Each new row is followed by its nearest point in the smallest flat space through zero that holds the last named rows.

k860, 4 rows:
[[ 11  18  -7 -29  37   6  -1 -12  22   4  18 -14  23  12  -4  31]
 [-15 -11  39  -6  13  -6  -8   6 -10  16  19  17   1 -16 -35 -15]
 [-30 -22 -44 -27  -4 -10  53 -27  23  -9  17  -7  16 -20 -17 -12]
 [-10   0 -27 -21 -23 -42  22 -19  -4 -28  16   2  32  18  13 -36]]
New rows:
[ -4   3  -3 -28  -8  -2 -16  -4  15 -16  -2   9  -5  -2  -3   5]
[ 0  2 -3 -6  3 -3  2 -3  3 -2  4 -2  6  3  0  1]
[  1  -2   7  15 -38 -15 -12  -2  -1  -1 -14 -17  -8   8  22   2]
[  7   3  -5  16 -21  -4  -6   6 -10  -9 -15   1  -8   9  20  -8]
[ 31   3   7   1 -21  12 -18  18   1  -5   5  -5 -14  16   3  14]
[ 14  11   6  11   0   6 -17   8  -5   0 -11  -2  -7  10  14  10]
[-15 -21 -17  17 -17 -20  -7  -1  -1   4   1  12  15   0   1  -9]
[ -8  -7  -5   3 -16 -11   8  -2  -6  -7  -1   5   1  -2   2 -18]
[ 30   4   4   8 -10  -2  -4  19  -4  -3   1  -1   6 -28   1 -23]
[ 0 -2  8  8 -9 -3 -5  5 -9 -1 -4  5 -5  0  2 -9]

k107, 4 rows:
[[-10 -23   2 -10   5  -6 -10  16  -8  12  16  13   4   7  32 -13]
 [ 11 -16  11 -22 -31   1   4 -24 -10   6  26  24 -27  28  14 -10]
 [ 30  20  11 -14   7  14  34 -22 -21  23 -10 -15   8  -9   3   2]
 [-12 -20  -5 -31 -42  -6  -7  -2 -22 -18   3  14  -4  -9  16  -6]]
New rows:
[ -6 -21  28 -11  24  12  13 -20 -12  -1 -25 -16  17 -22  18   7]
[  6   5   1 -11   9   4  13   3 -17  11 -11 -11  18 -18  12  -1]
[ -2  21  -9  20  -6  -3   9  -1  19 -29  16 -25   0  26 -18   4]
[  0  11  -2  18   0   0  -4  -7  20 -12  -2  -2 -11   8 -27   8]
[-20  18  26 -18 -28 -19  21 -21   0  14  26  24  21 -15  29   4]
[  5  -9   4 -22 -15   1   8  -7 -19   7   6   7  -1   0  18  -7]
[-27  -6  22  -5   7 -28  19   8  15 -15 -21  14 -15 -12  11   6]
[-10  -5  -5   0  -3  -4  -8   8   1  -8  -2   1   3  -5   1   0]

k963, 4 rows:
[[ 25 -28  18 -45   5  12   4  20 -20  12 -16  -6  13   8  37   2]
 [ 15 -15   6 -36   5  12 -29  16 -17  -2 -23  -9 -10  47  -1  19]
 [-14 -37  50 -26  -8 -15   8   3  13  25   7  53 -14  17  13  20]
 [ 14 -16  35 -24  19  12  19  33 -18 -13  11  13  16 -20  21 -11]]
New rows:
[ -9 -36 -19 -15  -3 -12 -15 -42 -37 -26  10 -42 -27  -9 -20   0]
[  4   8 -18   3  -1   4 -13  -4  -3  -3 -10 -18  -2  11  -7   2]
[-42  36  30   1  27 -37  21 -35  29  -2  27   0  12  -4  37  16]
[-16  -2  10  16  -8 -14  19 -13  18  12  16  23  -1 -21   3  -3]
[ 13   0  -3 -24  22   1  -2  -1 -15   3   8  -8 -17  11   3 -42]
[ 10  -1   1 -10   7   8  -2  11 -11  -7  -4  -9   5   1   5  -2]
[ 42  14  -5   1  17  14   9  19  -6 -11   2  11  10  31 -17   0]
[  8   4   3  -8  13  11 -11  17 -13 -19  -2  -7   0  10  -9   0]

k593, 4 rows:
[[-18  16   6 -10   3  20  16  27 -32  22  -3  19   4 -38  -2  33]
 [-14   3 -17  24   5   4  29  -4   6   0  13  18  47  12   2  25]
 [-24  17   3 -21  39   1  29 -32 -19 -28 -17   7  23  14  12  -9]
 [-15  -2  26   8  34 -15  -5  26  -8   2 -27 -20 -16  -9   1  25]]
New rows:
[ 25   0 -29  34   6  12   2  39 -32  25  -9  24   9  -9 -12  13]
[ -4   1  -4  14 -12   9   5  25  -4  21   9  11   9 -18  -5  29]
[ -4  20   2   0 -20  -8  12 -13  22  -3   9  31  -6 -25   6  -9]
[  4   4  -9  -7 -14  10   4  -6  -3   3  10  11   5  -4  -1  -6]
[ -2 -11  -9  18 -22   6   0  13  15   5 -15   9  -4  27   0  -8]
[  8  -8  -6  13 -10  -4  -6   1  15   2   8  -3   3   8  -2   0]

k986 (4 x 16):
[[  1  -5  -9 -32  18 -52  17 -11  17  12 -17  -8 -25  18 -10 -10]
 [ 25   7   9   8  -3 -30 -10  19  -8 -15  17 -28  17 -23 -37   7]
 [-17 -18  13  -3  58   2  11 -17   7 -18  -2 -13  21 -29 -24 -16]
 [-10   6 -33  -8 -30   2 -13 -34 -14 -27   9  -3  -4 -28  35  16]]
New rows:
[  7   7 -20   7  -1 -19  19 -29  35  -9  19  44  -1  -4  11  32]
[ -6   1 -15 -11  -8  -6   0 -16   0  -4  -3   2 -10  -1  16   3]
[ 10  18  -4   7   6  23   5 -15  12 -26  -5  -8   1  28  -8 -14]
[-4 -2  3  2  6  9  2  0  1  2 -2  4  2  2  2 -3]
[-11 -23 -28  14   7  -4 -11  10  -8 -22  -1  31  -1   7   5   9]
[-6  0 -5  0 -3  9 -1 -7 -2 -3  0  4 -1 -2 10  1]
[ -4 -11 -45  -9 -10   8   7   1  19   0  -7  18  -4   2   9 -16]
[ -9  -1 -11  -9  -5   2   3 -13   3   3  -7   9 -12   7  19   0]

k811:
[[-12  17   6 -19 -25  21   8  -4  12   7  -3  -7 -15 -11  32   1]
 [ -7   4  -3  26  26  12  18   6  30  -3  11  27 -23   7  11  -8]
 [ 16  14  33   3  11  24  27   6  16  -7  10 -27 -19  47   6 -19]
 [ -7   0   0  -9  16  -6  17   2 -19  18  11  -9 -30  -9  19  25]]
New rows:
[-14  12  -6  23 -18 -11 -18 -15   7 -24  18  25  18 -23 -18 -19]
[ -5  -4 -15  12  -9  -2 -18  -2  16 -10  -9  27  22 -13 -11 -12]
[  1  -7  14 -23 -26  25   1  -8   7  -3  28 -23  20  12 -17  14]
[  8   6  14 -15 -19   7  -3  -3  -4  -3  -6 -23   9  11  -1  -7]
[ 24  27  20  21   8  19   4  -3  -2 -25   9   3   5  -9  -4  14]
[ 4  2  5  6  5  5  4  2  7 -4  2 -1 -2 11 -2 -7]
[ 15  10 -17  -4  -3 -27  -4 -10   9  -6 -22 -15  -2 -15 -25 -22]
[  4  -4  -3   0  -7  -6 -12  -2  -4  -5  -6   0  17  -1 -13  -4]

k508:
[[-18  25 -14 -24  -6  -6   6   6  21  12 -58  36   3  -2 -33  20]
 [-12  16 -19 -22 -45  -5   2  -1  31  35  -7  43  16 -25 -17 -10]
 [ -1   0  -2   1  10   7  -5  10 -33   9 -15  57  60 -14 -21  11]
 [-10  26   2  -9  11  -4 -26 -12 -38  13 -38  16  20   8 -19 -25]]
New rows:
[-17 -16 -26  14  -3  24 -11  14 -17 -30 -22   9   9  -7   2  10]
[  1  -4   2   3  14   3   3   7 -10  -7  -9  11  13   1  -6  15]
[ -3  28 -28   8 -24  -5 -33 -18 -33 -18 -22  -9  17   1  -1  13]
[ -5  13   2  -4   7  -2 -14  -7 -20   5 -18   4   8   5  -8 -13]
[  0 -35 -30   1 -24 -19  -2  -1   5 -30   9  -2 -12  -4  24   1]
[  5 -11  -1   4  -8   1   9   3  15  -3  21  -9  -9  -4  11   4]
[-20   0   3   5  -6 -13   3  -7  -7  20   1  27  10  -2  18   0]
[-1  2 -3 -2 -8  0 -3  0 -3 10  2 16 14 -8 -4 -6]
[-11  -3 -13 -46  26  -5  -7  12  42 -22 -10  18 -15  -6  22 -35]
[ -6   8  -5  -9 -10  -4   3  -2  19   5 -11  -4 -16   1  -4   0]
[  8 -18  -4  21  -3 -18   3  -9 -10 -19 -19  28   5  18   9  -2]
[  1  -2   2   3  10   2   0   3 -10  -4  -6   7  10   1  -4   7]

k645 (4 x 16):
[[ -9  11  -8  -9  48 -11  11 -60  16 -11  -2  11 -42 -24 -60 -27]
 [ -4  13   2 -15   7  -2 -17  -8  38  27  -3  38 -10 -11 -40 -36]
 [-17  11  11  13   9  25 -15 -50  41  -7   9  -7 -47 -59 -24 -13]
 [  0  14  -9  -6  19  40  -3 -41  -1 -14  27 -41 -40 -21 -45 -30]]
New rows:
[-24 -34  -6 -21  11  20  -4 -32   1  -9   7  11 -19   0  28  -4]
[ -4   0   2   6   5   1   2 -14   3  -9   0  -6 -11 -13   1   5]
[-19 -16  -3 -20  14 -23  -9   5 -11  -7   2   0   6 -15   7   2]
[ -1  -3   0   2   6 -12   6  -3  -3  -4  -6   6   1   2   3   6]
[  4  10  -8  12  18 -15  15   4  24 -23  15  10 -11   3  14  -4]
[ -3  -2   1   3   8 -10   5  -9   2  -5  -6   6  -4  -5   0   5]

k270:
[[ 39  16 -13  43  -7 -18 -16  54  18 -21  13 -22   4 -32 -16  42]
 [ 29   3 -11 -16  25 -43 -13  44 -13   8  -1  -3  21   5  -1 -12]
 [ 21 -22  14  -1   6  25   5   9  19  19 -13 -20  14   3 -19   8]
 [ 26   8  25 -33  27  21 -27  16   3 -25   1  -4 -22 -33   8  13]]
New rows:
[ -9   8  38  15   1  -4  14  24   1  -9   1   5 -27  31  -2 -20]
[-4  1 -1 -2  0 -2  1 -3 -3  0  0  3 -1  2  2 -3]
[  4  14   4  -1 -15   5   2  -7  -3  -7   0  -8 -24  11 -10  13]
[-4  3  2  6 -6  8  0 -6  3 -7  3  0 -8 -6  1  7]
[-11  -2   1  -2  -9  -1   6  18  15  39  -8   6  42  -4   0  34]
[  9 -12  -4  13  -4  -1   8  10   9  16  -6 -11  17   9 -14   3]
[  2  15   5 -22   2 -14 -13  -3  -1 -25   1 -11  37 -29   1  17]
[ 11   8   1  -6   8  -6 -11  14  -2 -11   4  -1  -5 -12   3   5]
[ 17   6   3  -1   0  11 -20  -6  -2  38 -10   0  -3  -3 -16   7]
[ 9 -9  6 -4  5 10  1  4  6  8 -6 -7  6  2 -7  2]
[ -3  18  -5  13  15 -19 -34  -8  -1  13  -2 -12 -25  -4  11  -2]
[  0  10  -4  -2   2 -11  -7   5  -6 -11   6   5  -6  -7   7   0]

k711, 4 rows:
[[ 41  43 -17  15 -19  19  -5  18   8  25 -16   4  -6 -17  -1   4]
 [-24 -13   4 -22   9  16 -48 -13  21  11  38  -1 -47  -5  19   0]
 [-10  -4 -18  36   2  18   2  -2  -6 -11 -21 -36   2 -11  17 -33]
 [  1 -21 -16  11 -20  32   5   3  -9  -5 -20  17  23 -14  11  -8]]
New rows:
[ -8  -3  -6 -25   4   2 -42 -11   4 -21   3  -9 -17  13   5  17]
[-13  -8   5 -13   7   1 -19  -7   8   3  19   0 -20   1   6   2]
[ 10 -31  22   4  15  42 -11  -8 -13 -42 -42 -13  26  -9  14   7]
[-14 -29 -10  13  -8  19   9  -3 -12 -15 -17   2  22  -6  11 -15]
[ -1   0   4   0  -8 -20 -10   5  -2  -4   8  -4  11   4  10  -7]
[-3 -1  3 -1  4 -6  2 -2 -1 -3  2 -3  0  3 -2  0]

k712 (4 x 16):
[[-22 -10  19  34  -6   5  42  -1  -4  12  48   3 -13  31 -13 -21]
 [ 10 -12  -2  20 -21  19  -6 -11 -11  19   5  -2  -2   3  14  -3]
 [ 11   1 -12 -22  -5 -11  32  15   5  -9  -7   7 -12   5  -2 -43]
 [ -3   4  -2  21 -13  23   4 -21  19   1   2  -8   7  32   7 -12]]
New rows:
[ 13  14 -26 -22  -3  10  22  13   9  21  16   2  20  17   6 -13]
[  6   1  -7  -5  -7   2  14   1   7  -3  -4   1  -4  10   3 -23]
[  7 -11 -11  -9 -14  -9   8  26 -13  -2 -28 -27  21  14   9  -3]
[ 12   1 -10 -11  -5   0  -1   2   2  -2 -14   1  -1  -4   6 -11]
[-18 -23 -21  -8  27   9  17  10  13  24  29  -5  10  -6  -1  27]
[-12  -2  11   7   9  -6   1   3  -6   2  15   1  -1  -2  -9  13]
[-16   9 -21 -14   3  10  10 -23  22  20  12   9 -12  25 -23  18]
[-12   7   5   8   5   4   5  -7  14  -6   6  -4   5  17  -5   1]
[-28 -21  28 -17  14  26  18 -13  27 -13  -7  -9 -16 -28  11   0]
[-6  5  3 -2  7 -4  2  1  6 -6  1 -1  2  3 -5  3]

k753, 4 rows:
[[  4 -13  -8 -15 -10  18  24   0  11 -20  41 -16  -8  -6 -18  -9]
 [ -2 -11  34   5  -6  12   0   0  27   3   2  -4  10   0 -17  20]
 [  3  19  22   0 -28   6  -3   7  -9  -7   4  20  11   7  26 -28]
 [  3  10  -1   9  13  37  30 -20   9 -17   5  13 -23 -13   1 -34]]
New rows:
[ 19  11  -5   1 -12   3 -14  -1  -4 -14   2  -4  40   0  -3   1]
[  1   1   7  -5 -14  -6  -6   8  -3   0   6   0   9   5   5   0]
[  9   4  11  -3   1   6  42  -5 -18 -36   1  -4   9 -10  -4 -15]
[  3   4  -1  -3  -5  17  16  -4   2 -13  15   3  -8  -4   1 -20]
[  4   7   6  -3 -10  11  30   6   7   3  10 -22  19 -34  36   2]
[  2   1   7  -3 -11   8   6   1   3  -7  12   1   1   0   1 -10]
[-10  -5  24  -1  -2  -3  -3  -5  40  -4 -14 -14  16  -1   7  -4]
[-2 -3 27  6 -5  8 -2  0 16  4 -4  3  8  1 -6 10]
[  8  12   5  12   5   1  42  18  26   1  -2  14  -1  32  42 -19]
[  2  14  11   5  -7  13   6  -4  -2  -6  -2  16  -2   0  14 -23]
[  1  24 -13 -30  10  18  -5   1  -1  -9  -8  15 -40  11 -10  -4]
[  1   5 -15   2  11   7  10  -8  -5  -5  -1   3 -12  -5   3 -14]

k605, 4 rows:
[[-27 -12   2 -11  -9   7  -7  10 -11  14 -35  -2  15 -43 -13  13]
 [ -5  -9 -21  20  23   5   7   4 -11  15 -11 -12  23  12 -29  60]
 [-19 -44 -24  31  15  10  13  32  -1 -13  -5   6  14 -31 -15  35]
 [ -1 -35 -32  -7  -3   9 -47 -18  24   7  20 -24  11  -7   4 -28]]
New rows:
[  8   4 -12 -20  12  -1   4  13 -22  -8 -28  -7 -23 -26  23 -17]
[ -8   2  12  -8 -11   0   2   6  -3  -3 -10   8  -5 -20   6 -13]
[ 14  22   0   9 -22 -25  13 -15 -18 -24 -24 -10  21 -19 -13   0]
[ -5  12  12  -6  -4  -2   8   2  -9   5 -14   4   0  -5  -3   6]
[ -6  21   7  -1   3  -2 -28 -22  24  12 -27  10  20 -26  18  20]
[ -9   4   3 -15  -7   2 -12  -7  -5  16 -18  -8   9 -12  -7   2]
[ -5 -26  26  11 -25  20  12  -3   1  -8  18  17  -4 -22 -27 -10]
[ -8 -13   2   4  -4   2   6  14   2 -12  -1  10  -4 -21   6  -9]
[ 17  27  13 -29 -11   7 -26  20  -6  -2 -23  24  18 -11  13  29]
[ -8  16  15 -13  -7  -1   4  -1 -12  11 -22   2   2  -9  -5   6]

k101:
[[ 20 -19  15 -19 -22   4 -40   1 -13 -30  16 -36  11 -26  14 -27]
 [ 40   1 -16  -3  12 -28 -36 -20  15   3  -3   8 -18 -15 -25   6]
 [ 22   3  17 -11  22 -22   0 -23  -3  23  -9  -6   7   3 -37 -13]
 [ 23 -32  44   3  18  -6  11   1 -25  -5  39 -31  28   2 -29 -18]]
New rows:
[ 25 -22  -2   5 -21  15  14  25   2  17 -19 -20  -5   1   6  28]
[-4 -3 -2  5 -2  4  3  6  0 -5  6  2 -1  1  5  5]
[  3 -23 -17  -5  11 -28 -19  11  -1  25 -25  -9   4 -20  12 -26]
[  9   6  -1 -13  -3  -7 -17 -11   2   2 -12  -6  -2  -8  -3 -10]
[-18  28  27  -7  22  13   1 -12  19  25   1  -3 -25 -12  -1  25]
[ -6  11  -4  -1   6  -3   9  -6   5  14 -14  10  -3   7  -6   3]
[ 23  -6  -9  16  -2 -23  18 -28  19  26 -12  28 -16 -22 -15  11]
[ 15   9 -14   6  18 -19  -3 -13  14  16  -9  20 -14   3 -22  14]
[  3 -28  12  10 -16 -26  15  -7  11 -11  -6  18  10 -20 -23  24]
[ 11  -7  -1  10  10  -7   1   0   2   0  11   5  -3   1 -12   9]
[ 26 -11  21   2  -2  19  -1   7 -14  -4   2  17   9  24  27 -27]
[ -4  -7  11  -2  -5   7   3   5  -9  -6   8 -11   9   0   5  -8]

k486:
[[-31 -22 -43  -4  -2  -6  13   2 -18  -2 -15  44  20  12  12 -16]
 [ -2  -7   6 -31  37   4  19  44  -9  17  14 -28  -5  -8   2   6]
 [ 25   9 -18 -21   0  -7   8   5 -16  16  18 -23 -20 -10  -8  12]
 [ 28  -6 -36   8   4 -11  38   8 -19  -8 -23  21 -16  12  36   5]]
New rows:
[  1  23 -13  19   8  -9 -24   7 -11  -3 -24 -17 -29 -20  19 -17]
[16  5  0  6 -2 -2  5 -3  0 -3 -3 -3 -9  1  6  5]
[ 16 -14 -21   1  -7  19  22   9   1  18 -15  27  16 -14   8  -3]
[ -1  -8 -20   0   2  -4  14   4 -10  -2  -9  16   1   6  12  -3]
[ 13 -17   9 -27  12 -20 -20  11 -26   6  -7 -20   6  -7   2  23]
[  5   1  -1 -15  10   0   5  13  -6  10  11 -16  -6  -6  -4   5]
[-26 -17 -29  18   2   4 -21  25 -28 -26  26  25 -21   1  27 -23]
[-16 -12 -22  -3   2  -3   9   4 -10  -1  -8  22  10   6   8  -8]

k138 (4 x 16):
[[  5 -23 -38 -22 -12  19  32  20  27  -3  13  28  11 -14   3  -7]
 [-10 -14   7 -10 -14  17   4  24  19  29 -14  20   5  22  -4  -9]
 [  3  -9  13 -39 -11  18 -23 -24  17  10  12  -8 -17  20   6   3]
 [ 11  22 -23 -19  21 -27 -24 -16 -19  21 -13   4  24   8   0  -4]]
New rows:
[  6 -12  32  22 -10  26   2 -42 -23 -16   1  21   1 -12  34  -2]
[ -1  -1  15   9  -3   4  -1  -9  -1 -16   9 -14 -16  -5   2   6]
[ 22   5   6 -12   1  -1  -1   8  -7 -19   4  17  13   6 -25   6]
[ 2  1 -8 -3  2 -3  1  0 -1  0  0  3  4 -3  0 -1]
[ -5 -21 -32 -18   7   5  -1  -9   3  32 -11  -4   0  25   1   2]
[  3  -2 -12 -27  -1   3  -9  -1   8  21  -5  12  10  14   1  -5]
[ -6   1   8  -1   3 -21  -8  -5  16   9 -13  -2  -3  -3  13  26]
[ 0  4  6 -1  2 -3 -8 -5 -4  4 -3 -4 -1  5  0  1]
[  8  -5  -1  15  12  29 -13  -2  14  -3   8 -42  42  18  -2  -3]
[ 0  1  5 -1  0  0 -5 -4 -1  1  0 -3 -3  3  0  1]
[ 21  22   5   9   4 -42  -3  23  17  10  -1 -37 -39   0 -15   1]
[ -2   9  14  15   5  -8  -8  -5 -12  -4  -4 -11  -5   1  -1   3]

k737:
[[ 13 -23  -2 -13 -21  14 -30  -1  26 -23 -25   4  13 -11  -4  17]
 [ -5 -17 -26  -2   5  29 -48  29  27 -36 -10 -23  -2 -13 -10 -33]
 [ -2 -11  13 -22 -34  -9 -33  11   3 -17 -25 -33  19 -28   1  -1]
 [ 19 -49   6   9 -13  44  -9 -14  31 -21 -39 -29   4   4  -4  20]]
New rows:
[  0  18  21  14 -23  12 -22   8 -18 -20 -18  -5 -11  -8  29  -3]
[ -2  -3   6  -7 -11  -4 -10   5  -2  -4  -8 -16   6 -10   1  -3]
[-20 -17   5  -5  20  -8  10   7  23   5   2  23  -4 -11  28   9]
[ 3  2 -4  0  3  0  1 -3  3  1  4 16 -1  4 -1  6]
[  4  29 -22  28  -1   8 -19  16 -25 -29 -17  21   2 -10  16  -8]
[ -4   8 -13  -5   5  -1 -16  12   5  -8   8  12  -1  -4  -3 -12]
[-24  20 -14  25 -29  13   8 -27 -19 -21  28 -20  23   7   7  -8]
[ -6   4   4   4   3  -3   7   2  -9   5   3 -15  -3   0   2  -9]
[-15   1  21  14   0   8 -19  15 -11  11  -6  18  16  -4 -29  18]
[ 2  1  1 -5 -5 -4 -4 -1  2 -1 -2  8  4 -3  0  6]
